The same things were measured in two ways. Each way mixes the same 12 hidden numbers, adds some noise and spreads widely along 7 directions of its own, which tell nothing about the thing.
Some things both ways: the first way, then the second way.
[-11  10  -5  -9  -6  12   6   0  14  12  -1  -8  11   5   1  14  -6  21
  -5  -9  27   7  11 -20  16  -2  10]
[  6  -9  -2  -5 -13   1 -18 -13   9 -10  20  25   9 -10  -1   7  12 -14
  15  15  -7   0   2]

[ 13 -20 -16  11   6   4  13  11  -5   7 -14   9   8  -3  18 -10  11 -14
   0   8   5  -3   1 -22  23  14  -2]
[  1   3   3  -4 -14  15  -2 -10   3   0  -8   8  -4   0  -8   6  -8   5
  -7   3  -4  -7 -19]

[  0   6  25 -17   0  16   1  -9   0  13  13  -4  -8  -1 -14 -11 -11  15
  13 -15   2   2 -11 -21 -11  19  12]
[ -6 -26 -12  -7 -14  -7  12  -9   1  11  39  26   3 -23  -6  14  -6   0
  -1 -15   5  -2  16]

[ -6   6 -20 -27 -11  -9  -8   0   0  -3  14  -4   2   6  -2  -9 -16  -1
  -3   6  12   6  -7   3  17  11  22]
[ 0 14 -5  6 -2 -6 12 17 -2 -1 -7 -4  1  5 -2 -6 -8  5  9  6 10 -8 27]

[-28  27  -6 -15   1  -9 -18 -19   0   1   2  -2   2   8   1  22 -10   9
  -1 -10   7  -8  18  12  -4  -7  -1]
[  8   6  -3  11   1 -10 -11  10 -17  11   3 -16  -7  16   4 -16   1 -10
  12   0   7  12  24]

[ -8  -2  -1 -15  -2 -12  18  21  -4   7 -12  -1 -11   6 -10  -3   5   6
   7 -17  10  -1   1  14   8   1   5]
[ -9  12  -3   4  -1   1  -1   9   9  -2 -14  20   2   7  -7  -5 -17  -5
 -15  -1   6  -8   8]

[  4 -13   9   5   3   8   7  21   2  13 -19  -5   2  13 -17  -6  -2  16
  11 -15   6 -13 -21   0   1   2   1]
[ 16  15  -2  -3   9  11  -8   7 -17   9 -30  -6   3  12  31  -9  10 -11
   8  -1   0  18 -19]

[  4  -3   4 -13   6  14   8  32   2  15 -26 -13   6  -5  18 -16  11   7
  -7  -1   7  -8   3  -5  14 -17   4]
[-15 -16   2   8   7  18 -16  19  23  39   8 -15 -16 -17  25  -1   0  14
  -2  13   8   0  -7]

[ -7   1 -29   2  -7 -13 -12   9  14  -4   8  -8   1  15  -4   9   3   3
  -2  -4  -6   5  19  35 -16 -34   4]
[ 13  10   7   0  15 -13  -4 -11  -2 -25 -18  -7  18  17   2  -8  -5 -11
   6  21  -3  -1   6]

[ -6  -3   0   3  -9   2 -24 -23  18  -7   2   0  20   5  -2  10  -2  22
   2   0  20  -8  -2 -25   9  -4  -2]
[ -1 -10  -6 -10  -3  12   5  -1 -11  -2  13  -4 -19   7  -6 -10 -12  14
  -3 -18  -7  -2   4]

[ 12   2  -8  20   7  -1   0 -24   3 -24   2  12 -16  -9  15  -8  -4 -24
   8  16 -22   2   4 -16  -1  18  -7]
[-12   8 -12  -5  13   7  -8   4   4   3  17 -15   1   4 -15  30   6  -3
 -10  -4 -13  -7  16]

[-20  -2  -5 -37 -10  -3 -10   1   0  11  10  -6   5  17  -9 -17 -12  23
   4 -13  26   6  -2  -4  -1   1  26]
[ -2  17   5  13   3 -18  -3  17   0   4   5  -9  21   9   3  -2   1   3
   8  29  -7  -9  24]

[  0 -28 -42  18   2 -11 -19  -8  -4   3  16  23  25  18  12   7  12 -18
   4   9 -12   1  12   9 -22 -10  -1]
[ -3  10  10  12   1  -3   0   8  -1  -3 -17 -18  13   0  -2   1  13   2
  -4  16   6   0 -16]

[  6  -6  -1  -8  -9  15   0 -20 -19   4  18   0  19   4  15 -12   0 -12
   8  11 -20  28  -7 -38 -18  10   6]
[  6 -28   9  -4   8 -10  -7  -9  -6   6  20 -12   2  -3  14 -11  19  -9
   7 -13 -12  11 -12]

[ -4  -7 -10  -6  12  -2  11   6  -7   4 -11  11   3   2   0  -1  18   3
  -2  13   4   8   8   2  -7  -3   6]
[-25   1 -12   5  -8  24  -1  24  30   1  17  18 -11 -25 -17   1   3  11
 -20  -2  19   1  19]

[  0  17 -21  -4   3   2   3  -7  -4  -3   7  12   0 -10   6   9   8 -27
   6  11 -11   0  -4 -10   4  32  -2]
[-30  13 -14   3 -13  20  -1   4  30 -17   1   7  -5   3 -39  35  11  -5
 -23   4  13 -14 -12]

[-14 -12   3  -6   0   6   8  11 -13  22   6  -4  10  12  -9 -21   5  -4
   5 -12   8   2 -23 -17  12  13   8]
[-19  -3  -2  -7 -18  14  10  25  -4  13  11   9 -15   0 -13   5  -6  27
  -5 -23  -1 -26  -7]

[-18  18 -17 -35 -10 -11  -5   8  -1  -5   2 -17   0   4   0 -15   2  -9
   4   5   2   6  -2   1  14  -1  12]
[ 5 -5  1  6  8 -3 -8  2 14 -4  8  1  1  2  9 -9 -6  4 -2  4  2 -9 21]

[ 23  -2  -3  14 -12   1   0 -23  15 -16  13   7  -4  -1  16  20 -19  13
  -1   8  11  16  15 -26   6   6  -5]
[  5  -3  -5  -5   3   0  -2   0  -6  -1   1   3   8   6  10  -6   3 -27
   0   1 -12   6  -3]

[  4   1 -19   5  -1 -22  11  -1   3   1  16  -2  -9   8   4  15   1  -5
   1   0 -12  16  33  25  -9 -24  -4]
[-30 -14 -25 -11   3   5  17  25 -11  25  20  13 -12   0  20  11   4  -8
  -2 -12   2   4 -13]

[-19  16 -10  12  -1   3 -23 -19  21  -7  -6  -6  16   4   8  12   9  22
 -15   5  25 -14   0  -3   8 -15  -5]
[ 13 -10  -5  -3   2  24 -18   4  18 -12   9 -10  -6   5   8 -19  -3  -1
   5   8  -2  -6  17]

[  7  -8  -5 -12  -6   8   5  24  -3  17   4 -25  -2  15 -14 -11  -7  15
   3  -4   9  15   2  -7   3  -8  10]
[  0   7  -1 -10   1   4   2   7  -5  -3  -8   6  10   5 -19 -16 -22  -8
  -1  -4   6  -5  27]

[ 11  -4  -8  10  19  12   9  13 -23  18   6   0  -7   9   8  -9  -5 -20
   1   8 -25   9   3   2 -16   5   0]
[ 13 -22 -19  -4 -33  18  12 -12  -2 -10  27  11 -12 -18 -17   7   1  -5
  -3 -29  12  -1   4]

[-13  25  12  -7  -5  -8 -23 -25  18  -5   6  -1   3   2  -7  22 -14  22
   5 -13   8 -21  -3   8   0  -3  -4]
[-14   8  -7   2   7   0   5  17   1  21   1 -14   9   2  14  18  18  -7
   4   8   2   6 -11]

[  4   1  32   2  11  -5  -9   0   4  11  -1   0 -11   2 -15  -6   0  27
   5 -10   5 -25 -19  16 -10  -3  -7]
[ -6 -14 -10   3  -9  30  22  30  15  11   3   0  -3 -19  16 -19 -12  13
 -25 -15  12  -6  -9]

[  0  -9 -30  39  13   6 -13 -52   7  12  15  23  21  -1  10  19   7 -14
   6  11  -3 -13  19 -27   2  29  -7]
[ 26  -2  18  -8 -14   0 -10 -23 -18  -6 -14  26  16 -14  13 -13  -7   3
  18  19  -6  12 -19]

[ 14  -2   6  29  11   2  11 -20  17 -13  12  22 -23  -4   1  14 -10   5
   5  -2 -10   8  12   2 -23   5  -2]
[  1  -8 -14   6   5  11  -7  25  -1   4   7  14  -4 -13  37  -2  20  -4
  -6  -5  -3   8 -13]

[ 25  17   3  17   5   4   0 -24  19 -10  24  -2 -17 -10  -1   9  -9   1
   3  19 -17  10   5  -9 -12  10  -2]
[-28  21  13   1   1   6  13  26  27  10 -21  18  34 -22 -20  19  -9  19
 -21   9  13 -16  -2]

[ 11  10   7  -5 -20  11 -11 -27   6 -24  15  -2   2  -8  10   0 -22   2
  -2   7   0  16 -17 -36   8  16   6]
[ 11   1  17   1  10  -9  -2  -3   9  -8  -9  -7   9   0   3 -17   6  -2
   5  -4  -9  -5   4]

[-13  13   7 -26  -3  -3 -15 -12   4   9   9  -8   9   1 -12  -3 -10  13
   4  -1  16 -11 -11 -13  20  12  11]
[ 23   6  16  -7 -15 -23  11 -39 -12 -30   6  10  34  -5 -31   8  -6  -3
  10  13 -15  -1  10]

[ -4 -24 -13 -15   7 -15  11  20 -11   6  -5  20  17   1  -8 -28  33 -16
   7  20  10  -5 -38  -7  20  23   7]
[-18   3 -13   0  -6  13  13  14   6  -7   9   2   3  -6  -7  24  15   9
 -15  -3   7  -4 -16]

[  7  14  26 -14   2  21  -4   9   0  10  -7 -12  -7 -13 -11  -3  -9   9
   2 -14  -8 -11 -14  -2  -4   4   7]
[ -5 -10 -13  -6  10  22  -2   8  -5   3   0 -21 -26   3  20  -9  18  -7
   6  -1   6  19 -19]

Other things, the second way, with their names:
Z_317: [  3   4  -9   3   8  10  -8   5   7  -8   7 -12  -7   7  13  -8  10  -7
   1  12  -7   4   8]
Z_754: [  2  -6   1  -2 -10  -8   4 -11  -3   6   9   7  -1  -8  -5  12  -3   5
   8  -2   1  -4   1]
Z_524: [-2  0 -2 -2 -4  2  4  2 -3  9 -3  1 -1  1 -3 -3 -6 -5 -2 -7  6  2  1]
Z_530: [ -8  22   8   7 -10   1  12  18  -3  23 -25  20   6  -3  -9 -21 -30  16
 -15  -8  19   1  14]
Z_48: [ 12  -6  -3  -1  11 -24  -1 -19 -17   3   7  -3  15  -4  -3  13   3 -18
   9 -11  13  23  22]
Z_503: [  3 -10   3  11   7   4  -5   7  26  11   0  -1   9 -22  18 -16   3 -12
  -6  14   7   4  10]
Z_709: [  5 -16 -22 -10  -5  19   7  -3   0   1  20  12 -25 -14  13  -4  -6   1
   0 -17   3  11  10]
Z_393: [ -1 -11  -6   3 -15 -11   3  -1  -1   8   2  12   7  12   4  10  -8 -15
  -1  -1   4 -16 -15]
Z_823: [ 14   4 -11   4 -16  24  -3  15   4 -18  18 -24  10   3 -23   6   3   3
 -10  -7  -8 -17  20]
Z_767: [  0   2   2   7 -13  13   0  22   5   7  -7  17  -1  -9   7 -15  -1  11
  -6 -12  11  -1  -7]
Z_31: [  2  18  13  11  -7  -2   3   5  26   5 -20  23  32 -18   6  19  15   2
 -11   2   5  -8 -18]
Z_891: [-18  -5  -6  -4  -5 -15  12   2 -16  17  19  12  10 -18   1  42  16   8
   3  -1  -5  -2 -20]
Z_512: [-16  15  -7   3 -17  11  12  13  17  -7  -7  16  12   5 -10   7   1  -9
 -15  13   1 -13 -18]
Z_244: [ 10   6   5   1  22 -11  -1   9   7  17  -7 -23  27   2  22 -13  -1 -20
  18  17   0   4  30]
Z_775: [ 16  -1 -10  -1  -8   5  -1 -15  -9  -2   7   5   4 -10  11   1  19 -20
  10   5   5  27  -4]
Z_997: [-18   6  -1  -1  30 -12  -6  25 -12  20   0 -31   7  18  39   9  47 -17
  22  17 -15  13 -27]
Z_640: [-10   1  -6 -15   6  -9  13 -24  -8 -12  18 -10   0  -1 -39  31 -17   4
  -8  -7 -14  -8  20]
Z_136: [  6  -4  -4   0  -9  -3  -4 -14   3  10   5  13   6   0   1  16   0 -15
  -1  -6  -4   1  -8]
Z_113: [ -3 -17  -8  -8 -16  -4  22 -15   5  11  17  22   1 -12  -1   3 -13  -6
   3  -7   7   2   0]
Z_161: [-11 -25 -13  -9  17  15  -8  19  12   9  22 -16 -13 -23  10  -4   9 -11
  12   2   9   4  26]
Z_824: [-15  -2 -11 -11   3   8  -3   5   2  -5  16 -15  -1  12  -4  19  19 -12
   8  15 -16  -7 -13]
Z_41: [-17   0  -6  -2  15   2 -14  16   7  15   7 -11   1   5  14   4  16 -12
  13  21   1   4   4]
Z_300: [  4  -5  -9  -1  -2  14  -2   4  -1   7   3 -11 -11   4   6   3  -8   3
  -2  -7  -2  -3   0]
Z_804: [  7  -8  21  -6   5  -9   3 -12  -8   3 -17  17   7 -14  11 -27 -17   8
   7   6   1   8  -6]
Z_291: [-22  21  -3   0  -4 -15  22  27 -14  28 -18   4   5  12 -24  -6 -34  -5
  -2 -12  19  -6  34]
Z_281: [  0   0   7  -3 -15  15   6   3   2  -1  -2  12  -2 -21   1   7  11  27
  -1 -10   7   6 -24]
Z_978: [ 18  -5   3  -2  -3 -17 -12 -24 -17 -10  16  11  19   5  18   7  22 -17
  15  15 -21  14 -18]
Z_947: [ -2  11   7  -2   1 -23  -3 -27  -9 -19   4  -6  20  11 -27  31   9  -9
   4  19 -16  -3  -7]
Z_584: [  5 -14 -16   3  -4  14  -6  -3  -2  -4   6  -5 -30   4  15   4  10  -2
   0 -15   9   6 -16]
Z_21: [-15  14   0   1  15  -5   3  27  -5  16  -9  -5   4   1   5   8   1  14
  -3  -5   7  -1   8]
Z_340: [  6   3  -3   2  -4   1  -4  -1   6  -2  -3   0  14  13   7  11   7 -12
  -2   5  -5  -9 -13]
Z_673: [  8   7   0  11  10 -19  -3 -10  -4 -10 -10  -7   7   8  11  11  11  -6
   6  13   7   9  -4]
Z_253: [  0  -9   3 -12  12  -8   1 -10  -5  21  -2  -4  -2  -1  14   0  -9  -8
  16   2  -3   1   6]

Some of these things the first way, each followed by its name:
[  9  -7  -7   7  -7   9  -7 -10  -7   2   4 -10  -5  -2   7 -10 -13 -15
   7 -12 -21  -3   5  -7  -2   5   2] -> Z_253
[  9 -28 -29  -2 -10   2  -3   2   0  19  11  -8  24  18   2   4  -1   2
   8  -3  -9  20  31  -3 -15 -26  12] -> Z_804
[ -2   3   8  -3   4   3  -6 -19 -16  11   7   3  -8  -2  -2  -7  -2  -4
   9 -12 -11 -11  -5  -2 -12  21   0] -> Z_113
[-15  15   9  -6  -2   3  -5  -2   4  14   4 -10  -2  14 -11   4 -10  15
  10 -25   0 -12  -8   9 -14   1   1] -> Z_340
[  8  24   4 -11  12   6  30  21  -8  10  -1 -18 -22  -4   6  -7  -3  -5
  -8  13 -10  22   8   2   5  -3   5] -> Z_767
[  8  23   5  -1  11  10  -2  -6   4  -3   8  -9  -8  -3  12 -12 -13   3
 -10  28   8   4 -14 -26  16  17   3] -> Z_823
[ 11  12  12  -1  -3   3   5   8  16  -7   0  -8 -10   8  -6   9 -20  17
   8  -4  -1   4  -7  -1  -5  -5   1] -> Z_31
[  7  -8   4   8   2   9  -7 -10  12   0  -9   3  -1   5  -3   7 -14  20
   6  -8   2  -6  11  -2 -11  -7   6] -> Z_709
[ 16 -15 -16  -4 -12   0  -8 -12  25   1  29  12  20   8   0  13 -17   3
  15   5   7  12  13 -29   5   8  12] -> Z_891
[  0   8  22   3  14   9   9  13 -10  14  -6 -11 -26   0  -9  -7  -5   5
   3 -23 -20  -6   1  25 -25 -11  -1] -> Z_524
[ -7 -14   1  18   7   0  -4 -19  -8  15  11  19  -9  15  -7   7  -2  13
   9 -27  -1  -9   3  18 -36   7  -1] -> Z_512
[ 10  11  14  13  20   1  15   6  -3 -11  -8  10 -24 -17  -1 -11  16 -14
  -1  15 -22  -1 -16  11 -11   9  -7] -> Z_48
[  2  17  -8 -16  -8   6   3   9   2   4  12 -23  -6  -2   8  -3 -11  -6
  -7   0  -5  17  12  -2   8  -9  10] -> Z_824
[ -5   9 -16 -30 -17   5  -5  19   9  10   6 -28  11  12  -1   3 -10  16
  -2  -6  12  17  17  -1   5 -25  16] -> Z_41
[ -4  15 -26  12   0   1 -14 -24  10  -8  10  13   9   2  13  27  -8 -19
   8   0 -21  -4  19   3 -14   5  -4] -> Z_584
[  2  25  17  -7  16   2  -4   1   0   1 -10  -4 -22 -11  -8   7 -11   3
   2   1  -4 -17   3   5   9  11  -6] -> Z_775
